Every row belongs to one group in each of 3 separate groupings. Each group adds its own fixed numbers to the row, and there is some noise. The rows also spread widely along 13 directions, which tell nothing about the answers.
(in the rows, 128 means zero)
Some rows, each with its group in each grouping after it:
[102 147 120 118 128 178  84 107 142  88 108 103 128  94 120 169 110  69
  96 115 142 121  90 165 119 113  99 174 156  62 120]	A Z_384 lelem
[115 105 119 142 110 136 129  90  94 115 156 156 189 109  86 154  71 119
 130 124  55 157  91 124 100 141  85 183 109 102 143]	L Z_495 Fum
[ 90 114 107 128 148 190 124 101 165 116 136 175  75  97 170  87 115 106
 179 180 124 134 100 125 171  96 202 164 166 183 122]	L Z_384 vafe
[128 133 109 148 128 104 135 121 103 112 113 113 119 117 160 156 126 102
 125 125 124  97 135 170 138 113 140 126 127 115 155]	X Z_230 lelem
[ 86 102 135 151 116 136  89 126 183 113  76 197  90 115 169 107 101 128
  77 117 180 130 149 152 156 113 195 121 129 135 164]	E Z_495 Fum
[139 165 145 171 115  88  92 117 123 150 119 128 133 153 128 128 136  96
  93 109 137 125 122 135 128 121 125  41  84 143 130]	E Z_230 vafe
[126 122 107 182 161  94 150 139 125 133 154 142 101 107 179 146 166 115
 136  98 118 101 118 174 155  98 158 159 131 111 156]	P Z_495 lelem
[112 112  73 105 143 142 148  75 101 132 132 156 103 121 159  80  35 146
 164 172 103 157 139 116 149 151 173 105 108 194 115]	A Z_495 vafe
[116 143 134 115  98 147 131 129 102  93  78 102 134 131 114 181 108 160
 103 115 114 104 120 143 112 163 136 108 114  96 142]	P Z_230 lelem
[106 130 124 134 118 153 102 101 121 109 117 123 146 136 103 132 133 124
 130 150 108 140 122 115 106 131 133 140 124 136 126]	X Z_230 vafe
[ 95 135 131 119 124 158 133 144 136 127 105 108 128 125 135 152 161 187
 126 148 129 118 125 116 122 136 131 110 108 109 111]	X Z_230 vafe
[112 140 104 167 147 126 105 130 122 136 118 106 108 119 171 151 163 146
 135 112 151  89  98 152 151 127 133  93 128  99 121]	A Z_384 lelem
[112 125 136 138 107 145 128 132 147 144 128 174  99 131  82 143 130 118
 104 122 121 185 106  84 135  92 165 173 112 146 143]	A Z_230 lelem
[104 157 127 145 121 107 116 100  94  99  89 132 138 159 105 175 127 137
 122  79  88  86  99 142  91 171 140 105  93 119 150]	X Z_495 vafe
[128 139 132 117 122 123 102 117 118  84 110 113 124 153 108 119 127 109
  80  81 127 129 161 149 103 161 136 133 126 126 142]	P Z_230 lelem
[150 135 145 120  90 113 102 132 128 136 123 149 124 135 130 127  66 127
 161 174 168 133  86 119 159 134 103  56 152 136 122]	P Z_495 vafe
[160 155 135  80 136 123 170 149 115 149 188 111 125 102 134 144 106  96
 188 167 123 127  98 128 149 107  51 132 165 119  89]	X Z_230 vafe
[139  97 139 151 107 123 113 158 131 147 137 149 132 135 112 129 150 147
 121 156 161 153 131 107 149 116 118 133 163 126 141]	E Z_230 lelem
[135 129 104 134 149 123 151 130 106 140 162 125 106 116 172 121 134 131
 175 148 111 111 112 137 165 123 126 121 143 144 119]	L Z_230 lelem
[ 86 132 136 110 149 180 113 115 166  96 143 151 125  93 131 124 115 100
 124 120  98 136 113 146 122 127 120 185 157 107 117]	P Z_230 vafe
[ 84  90 120 168 105 171  76  81 156 113 130 172 176  86 141  83  68 105
 130 207  94 175 123 130 140 105 152 139 139 141 147]	P Z_230 vafe
[112 158 181  84  68 123 108 145 117 107  90 139 150 184  88  99 115 199
 114 135 116 117 131  76  89 209 123  30 110 153 112]	X Z_495 lelem
[118 101 112 123 102 145  83 103 126 117 124 129 158 101 180  66  43 140
 137 207 138 147 151 150 156 148 115  50 148 135 121]	P Z_230 lelem
[153 100  76  99 142 141 143 150 126 162 143  83  81  99 175 130 114 145
 108 172 214 177 161 136 180  87  98 125 132 100  99]	A Z_230 lelem
[ 59  57  82 102 125 204  92 104 115  61  67 112 182 100 150 130  65 207
  74 153 126 125 172 169 104 209 120 160 154  59 139]	E Z_495 lelem
[ 97 148 120 153 120 160 114 114 127 107 107 102 137 104 150 175 140 124
 126 138 110  91  76 151 135 112 138 132 126  83 127]	L Z_495 lelem
[133 123  99 136 137 125  98 116 107 117 131  94 144 127 157 140 113 129
 141 149 144 110 115 154 147 142  78  93 138 103 120]	L Z_230 vafe
[119 123 164  94 103 164 148 171 151  78 119 104 139 127 119 119 156 142
 100 161 130 109 160 118 134 140 119 171 173 113 137]	L Z_230 lelem
[152 122 121 123 125 148 153 142 105 120 153  89 131 124  80 179 165 106
  97 112 122 154 113 125 111  99  96 212 125  83 131]	L Z_384 lelem

New rows. What belongs after each?
[129 137 107 136 149 140 123 104 122 143 148 117 129 123 112 139 137  93
  88 106 122 166 128 136 111 104 124 158  99 114 112]	E Z_495 vafe
[150 156 155  79 113 145 162 154 120  83 114  73 120 155  75 154 175 117
 123 141 140 105 154 111 106 132 118 182 167 132 126]	X Z_230 vafe
[129 143 126  99 118 120 134 125 107 149 123 141 106 165 127  85  95 196
 165 155 128 135 133  75 144 186 136  29 109 195  97]	A Z_230 vafe
[138 149 143 129 116 120 137 136 131 152 131 118  97 141 126 114 178 144
 117 133 150 142 146  96 126 101 154  99  93 164 108]	X Z_230 Fum
[118 121  97 140 122 148  72  87 111  96 102  73 159 150 103 125 130 126
  78 141 151 143 149 130 101 142 117 131 115 109 124]	A Z_495 vafe
[112 118 100 157 145 147 109 118  95 151 160  84 176 114 130 150 167 189
 115 117  93 148 113 133 104 151  77 108  89  71  95]	P Z_230 lelem
[145 137 129 167 121 125 131 124 134 125 146 124 111 105 142 134 171  70
 176 185 145 105 109 136 159  51 154 173 179 152 142]	X Z_230 Fum
[100 101  78 130 137 147  70  96 105 129 119 135 133 110 146 152  87 146
 137 129 141 150 102 154 127 143  90 116 136  85 118]	X Z_230 lelem
[ 94 149 126 141 144 159 154 118 120 123 145  90 155 106 157 116 194 176
 153 159  77  82 127 127 106 132 142 131 115 127  93]	X Z_495 Fum
[ 80 135  81 140 150 174  55  66 122  73  81  71 126 126 171 108 151 113
  83 130 141 103 164 177 102 137 170 121 124 114 119]	X Z_230 lelem
[124 137 148  68 146 169 158 159 130 120 171  84 143 147  64 129 212 171
 105 116 119 157 147  80  73 150  72 200 135 101  75]	X Z_495 vafe
[145 115 108 101 151 127  92 150 169 130 120 149  10 138 169 105 134 101
 101 104 252 162 156 151 181  93 159 126 168 142 127]	P Z_230 lelem
[149 142 146  86 117 130 140 146 146 124 131 113  93 136 142  88 111 121
 115 163 176 143 157 121 149 121 136  91 137 155 106]	P Z_495 vafe
[ 89 118 154 105 126 149 227 181 156 161 144 185 102  84 144 157 143 209
 137 127  89 138 113  96 142 109 149 171  92 116 122]	X Z_495 Fum
[129 101 127 126 103 163 105 135 128  84  94  97 135 148 115 110 146 161
 145 203 168 118 155 109 139 144 154 139 190 150 144]	P Z_230 vafe
[151 136 119 126 131 147  76 126 123  69 118  44 151 134  96 161 165  66
 105 138 188  96 128 160 115 126  62 187 204  68 127]	A Z_384 vafe
[106  91  89 182 137 119  82 115 121 146  89 134 106 150 147 144 143 193
  85  99 170 157 144 136 138 139 162  74  66 116 150]	P Z_230 vafe
[117 102 106 133 168 140 124 140 153 104 135 126  85 126 161 104 174 131
 115 117 163 125 172 153 150 124 157 176 162 134 141]	P Z_230 vafe
[147 125 129 118 158 105 129 151 106 106 181  95 149 150 111  93 179 129
 117  88 120 113 167 134 108 178  61 161 165 113 117]	A Z_384 lelem
[130 117 119 159 162 125 170 158 145 151 158 108  88 141 139 102 252 153
 116 141 140 144 184 101 138  76 181 178 109 165 127]	X Z_230 vafe
[126 100 104 118 123 143 118 132 148 102  92 131  75 122 174 111 111 115
 139 193 202 125 164 143 176  93 174 136 176 159 150]	X Z_230 vafe
[102 205 148 100 122 193 112  86 130  88 117  56 151 116 137 111 149 108
 125 155  83  79 115 129  97 141 136  89 114 138  71]	L Z_230 Fum
[103 134 162 109  95 178 114 154 154 142 135 112 150 128 108 115 160 179
  90 165 123 166 122  77 121 126 107  99 100 108  90]	L Z_230 lelem
[176 111  94 190 124  89  94 120 100 127 120  72 112 166 117 143 200  90
 115 156 201 134 158 136 142  68 145 145 137 141 159]	X Z_230 vafe
[107 107  99 109 152 178  96 111 146  93 133 112  96 120 146  90 164 109
 137 168 167 139 150 137 129 105 159 198 192 138 111]	X Z_495 lelem
[141  79 146 134 109  82 132 169 141 131 144 216 101 139 126 112  96 142
 140 122 159 155 128 121 167 134 126 148 176 138 176]	P Z_495 lelem
[113 160 157 142 103 108  50 115 127 125 126 148 155 164  80 124 125 119
  90  77 116 146  97 103  96 170  83  67 106 113 118]	A Z_230 lelem
[123 106  87 108 153 162 138 109 117 112 129  88 117 114 160 100 118 150
 115 160 137 147 180 145 135 135 145 134 122 136 113]	P Z_230 vafe
[176 132 137 168  95  65 137 105  87 163 162 175 123 167  89 104 105 102
 144 113 102 164 110  88 129 121 142  84  75 199 149]	L Z_384 Fum
[161  99 127 122 138 102 147 156 141 148 180 134 105 132 145  80 154 124
 102 134 164 170 183 117 157 101 104 145 123 150 127]	L Z_230 Fum
[103 131 149 138 106 150 122 139 152 111 117 149 120 123 130 135 139 123
 108 135 111 127 115 122 139 114 151 142 129 123 144]	L Z_230 lelem
[129 110 104 190 101 130  75  85  99 115  96 124 145 153  98 125 139 106
 102 151 134 148 139 122 116 111 182 131 129 158 163]	E Z_230 lelem
[109 111 110 123 141 128 168 134 116 119 127 134 125 123 156 121 133 169
 148 150 108 108 147 133 134 145 146 142 129 138 137]	X Z_495 vafe
[121  78 147 138 109 112 139 184 149 172 165 198 142 125  86 148 119 186
 131 135 140 193 105  72 152 132  63 155 134 101 142]	A Z_230 vafe
[113  87 131 169  97 119 154 160 132 111  99 137 143 102 154 155 122 160
  98 156 126 120 152 152 156 113 152 143 125  96 187]	P Z_230 lelem
[127 148 107 101 154 121 131 108 104 123 155 126 106 138 129 103 113 118
 130  94 104 135 141 128 123 161 117 122 126 151 107]	A Z_230 lelem
[120 103 143 179  79  90  72 138 119 120  73 185 144 150 118 165  87 146
 120 119 153 110 100 139 149 157 128  76 150 110 187]	E Z_230 lelem
[172 125 164 128 119  77 136 144 128  98 177 159 126 179  55  97 158  45
 113  95 112 152 155 103 117 121 106 215 164 174 172]	L Z_230 vafe
[112 141 154 177 101 106 135 142 127 130 127 152 153 110 132 167 145 113
 141 133  86 100  89 139 133 102 125 132 128 107 160]	X Z_230 lelem
[ 83  99 131 125 142 155  97 130 156  97 138 163 145 127 119 121 134 146
 111 108 115 136 115 129 119 158 101 180 149  95 138]	L Z_495 vafe
[110 142 104 116 140 144 101  68  98 101 131 110 147 146 104  95 114 104
 118 123  82 145 155 126  81 156 135 127 101 161 113]	X Z_230 vafe
[136 136 179 116 118 108 157 194 150 121 153 136 114 151  95 120 214 134
 106 108 133 128 158 101 121 119 115 174 153 129 138]	X Z_230 lelem
[107 139 140 110 114 147 112 129 123 140 141 124 142 136 112 110 146 164
 117 135 106 156 128  98 103 144 109  94 104 128  94]	X Z_230 lelem
[137 141 119 102 125 163 116 112 130  99 114  81 131 120  98 163 122  74
  70 130 161 145 136 151 110 104 110 181 140  89 117]	E Z_495 vafe
[126 128 107 160 121 119 150 139  83 140 127  55 179 115 158 160 170 187
 119 160 103  96 145 147 119 135  96  84  90  81 121]	X Z_230 lelem
[143 122  76 170 120 130 108  63  70  87 103  28 172 142 152 104 143 125
  92 172 124  99 189 160 109 127 158 106  85 140 138]	L Z_495 Fum
[116 144 132 119 142 130 140 137 121 115 133 118 132 124 141 132 143 132
 103  99 112 103 136 152 119 153 121 129 134 105 120]	E Z_495 lelem
[123  95 128 212 106 111  98 154 142 182 145 189 115 125 100 176 167 147
 149 131 156 170  51  90 161  75 131 144 134 110 157]	A Z_384 lelem
[120 142  96 123 158 104  82 111 132 110 101 118  86 139 170 134 101 106
  86  71 180 110 147 175 144 151 110  81 113 109 129]	A Z_230 vafe
[139 140 130 138 129  96 149 138 119 165 151 143 112 140 124 131 144 133
 127 119 119 150 128 109 133 109 125 100  81 147 124]	X Z_230 vafe
[148 125 159 147  84  98 137 166 127 125 115 147 112 149 109 141 158 127
 152 169 153 116 122 101 152 102 147 131 169 154 165]	X Z_230 lelem
[150 128 104 191 133 114 213 168 114 161 134  64  98  86 220 147 211 144
 170 222 145  72 143 152 195  30 196 117 126 140 139]	X Z_384 lelem
[159 153 122 113 125 123 150 113  88 135 172  85 140 148  94  96 143 108
 134 148  93 151 152  93 113 131 116 130 122 168 102]	A Z_230 lelem
[127  97 116 127 118 119  86 120 130 100 141 129 155 121 154  97  81  99
  94 141 139 146 159 162 143 142  75 123 146 101 145]	L Z_230 lelem
[135 142 109 141 128  89 151 127  91 142 125 129 126 124 150 171  82 144
 168 128 113  94  92 138 159 151 100  73 114 124 137]	A Z_230 vafe
[138 149 128 110 155  82 198 162 127 164 135 151  54 123 197 118 137 164
 120  77 145 106 159 148 158 126 158  65  64 155 122]	X Z_384 Fum
[ 78 141 160 115 147 111 100 129 158  80 146 207 134 134 107 106 107  87
  87  23  68 123 128 145 102 190  98 176 145 112 154]	A Z_230 lelem
[133 106 142 113 111 141 125 155 137 134 139 146 107 144 110  98 144 171
 125 151 156 168 147  90 139 135 137 128 149 148 123]	P Z_230 lelem
[134 136 150 142 135  76 162 183 142 157 152 141  94 140 174 101 190 159
 122 119 151 111 150 126 156 110 136  86 116 139 128]	X Z_495 lelem
[126 154 127 124 154  97 117 100 105 115 157 145 136 128 157  94  96 125
 138  71  80 100 137 163 114 189 102  74 109 144 115]	P Z_230 Fum
[128 116 131 143 114  96 101 136 137 110 108 165  92 143 136 131 122  93
 115 115 174 127 126 145 145 108 147 140 154 130 167]	X Z_495 lelem
[123  95  82  66 154 184 105 111 113 124 148  96 109 125 133  86 108 174
 106 139 160 191 175 123 118 163 102 136 135 117  79]	P Z_230 lelem
[125 159 195  51 109 105 107 178 154 133 135 207  95 172  86 109  92 151
 108  55 155 145 107  95 118 204  76  71 153 131 101]	E Z_495 lelem
[ 90 128 106 151 123 158 116  83 110 128 124 126 159  99 154 113  92 151
 118 149  63 144 127 143 118 142 154  87  81 127 118]	P Z_230 lelem
[ 96 179 133 122 143 149 161 109 123 117 135 121 130  85 185 128 128 125
 185 149  61  59 100 152 135 127 147 101 127 145 103]	X Z_230 Fum
[193 101  81 171 121  66 196 106  39 152 171  81 167 141 142  85 116 126
 138 193  87 141 203 131 138 114 152 114 100 187 152]	E Z_495 lelem
[ 96 122 120 102 140 143 141 144 134 103 117 149 108 110 138 156 102 144
 116  92 117 114 125 145 139 158 114 166 149  94 139]	A Z_230 lelem
[118 149 158 128 107 103 168 129 100 109 108 170 141 144  92 162 106 145
 118  69  68  93 115 126 100 176 147 132 105 140 155]	E Z_495 Fum
[127  95  94 133 144 149 132 106 106 133 151 137 123 109 132 127 118 155
 159 142 120 149 128 128 133 132 131 162 141 137 124]	P Z_230 Fum
[174 166 191 118 113 103 219 218 149 131 125 102  67 146 117 159 235 147
  98 102 175  90 155 111 147  88 162 151 126 136 141]	P Z_384 Fum
[166 147 152 134 114  86 156 140 106 131 180 152 153 114 126 118  91  57
 166 150  89 113 115 144 150 122  88 131 180 147 142]	E Z_230 lelem
[138 119 110 145 131 103  75 125 130 114 100 123  84 167 145 130 140 123
 105 106 201 120 141 142 155 133 135  90 129 135 146]	L Z_230 vafe
[116 128 153 115 122 126 150 156 123  99 139  97 171 148 124  94 182 180
 136 163 105  90 165 109 107 171 106 127 151 133 120]	X Z_495 vafe
[175 113  90 166 135  65 141 146  79 146 112  91  80 180 122 180 180 143
  71  62 178 141 163 141 140 114 141 120  68 118 167]	L Z_230 lelem
[110 127 127 111 140 103 143 145 135 114 129 141 105 126 164 112 128 132
  90  93 133 119 165 156 127 139 130 126 113 115 137]	X Z_495 lelem
[148 124  82 118 144 141 113 100  76 148 155  93 109 159  86 149 151 139
 117  95 127 182 120 106 105 136 107 145  95 126  99]	L Z_230 lelem
[102 122 114 151 133 136  49 131 148 126 110 165 114 111 108 229 108 107
 138  86 182 126  28 149 151 120  55 155 174  38 138]	A Z_230 vafe
[105 123 135 133 100 126 106 144 158 101  57 147  67 143 163 129 135 143
  97 139 196 107 145 140 155 110 207 101 133 141 162]	X Z_495 lelem
[145 194 172 135  70 122 128 123 134 120 106 109 121 130 106 153 129  57
 121 168 126 114  91 116 125  62 159 102 120 143 130]	X Z_495 lelem
[105 119 124 149 122 146  91 109 140 121 136 148 130 130 117 113 139 110
 101 125 107 163 122 117 124 113 143 150 116 133 138]	L Z_230 lelem
[123 115 102 130 103 114 108 105  90 109  87 133 122 146 125 144  81 139
 114 130 135 135 141 139 122 147 146  98 109 136 156]	X Z_230 lelem
[116 116 136 123  93 127 137 132 132 105 107 156 121 118 146 112  90 118
 141 181 124 123 145 131 153 115 163 127 153 156 161]	X Z_230 lelem
[146  90  77 130 147 113  92  91  88 113 139 157  94 157 118 108  92 101
 135  94 145 161 134 141 132 152 132 154 144 154 149]	L Z_384 lelem
[125 154 107 130 144 126 118 105 110 118 114 116  93 144 136 144 148 116
 149 114 132 104 118 138 126 128 156 115 123 152 127]	X Z_230 vafe
[112 168 186 114  88 155 136 159 149  68 101  76 158 130 124 113 189 117
 123 186 114  61 152 124 115 127 141 133 181 129 128]	X Z_230 lelem
[127 127 114 142 134 110 124 110 121 122 137 142 113 127 140 121 134 113
 135 117 132 122 131 145 126 116 140 145 126 139 135]	X Z_495 Fum
[136 171 176 121 127 116 239 211 151 175 158 102 103  96 155 171 221 172
 112 126 115 105 134 110 147  73 122 127  75 106 104]	X Z_230 Fum
[142 100 113 144  94 123 165 143  94 134 113 108 152 130  93 178 112 173
 129 174 126 144 132  96 143 123 113 146 116 117 155]	A Z_230 vafe
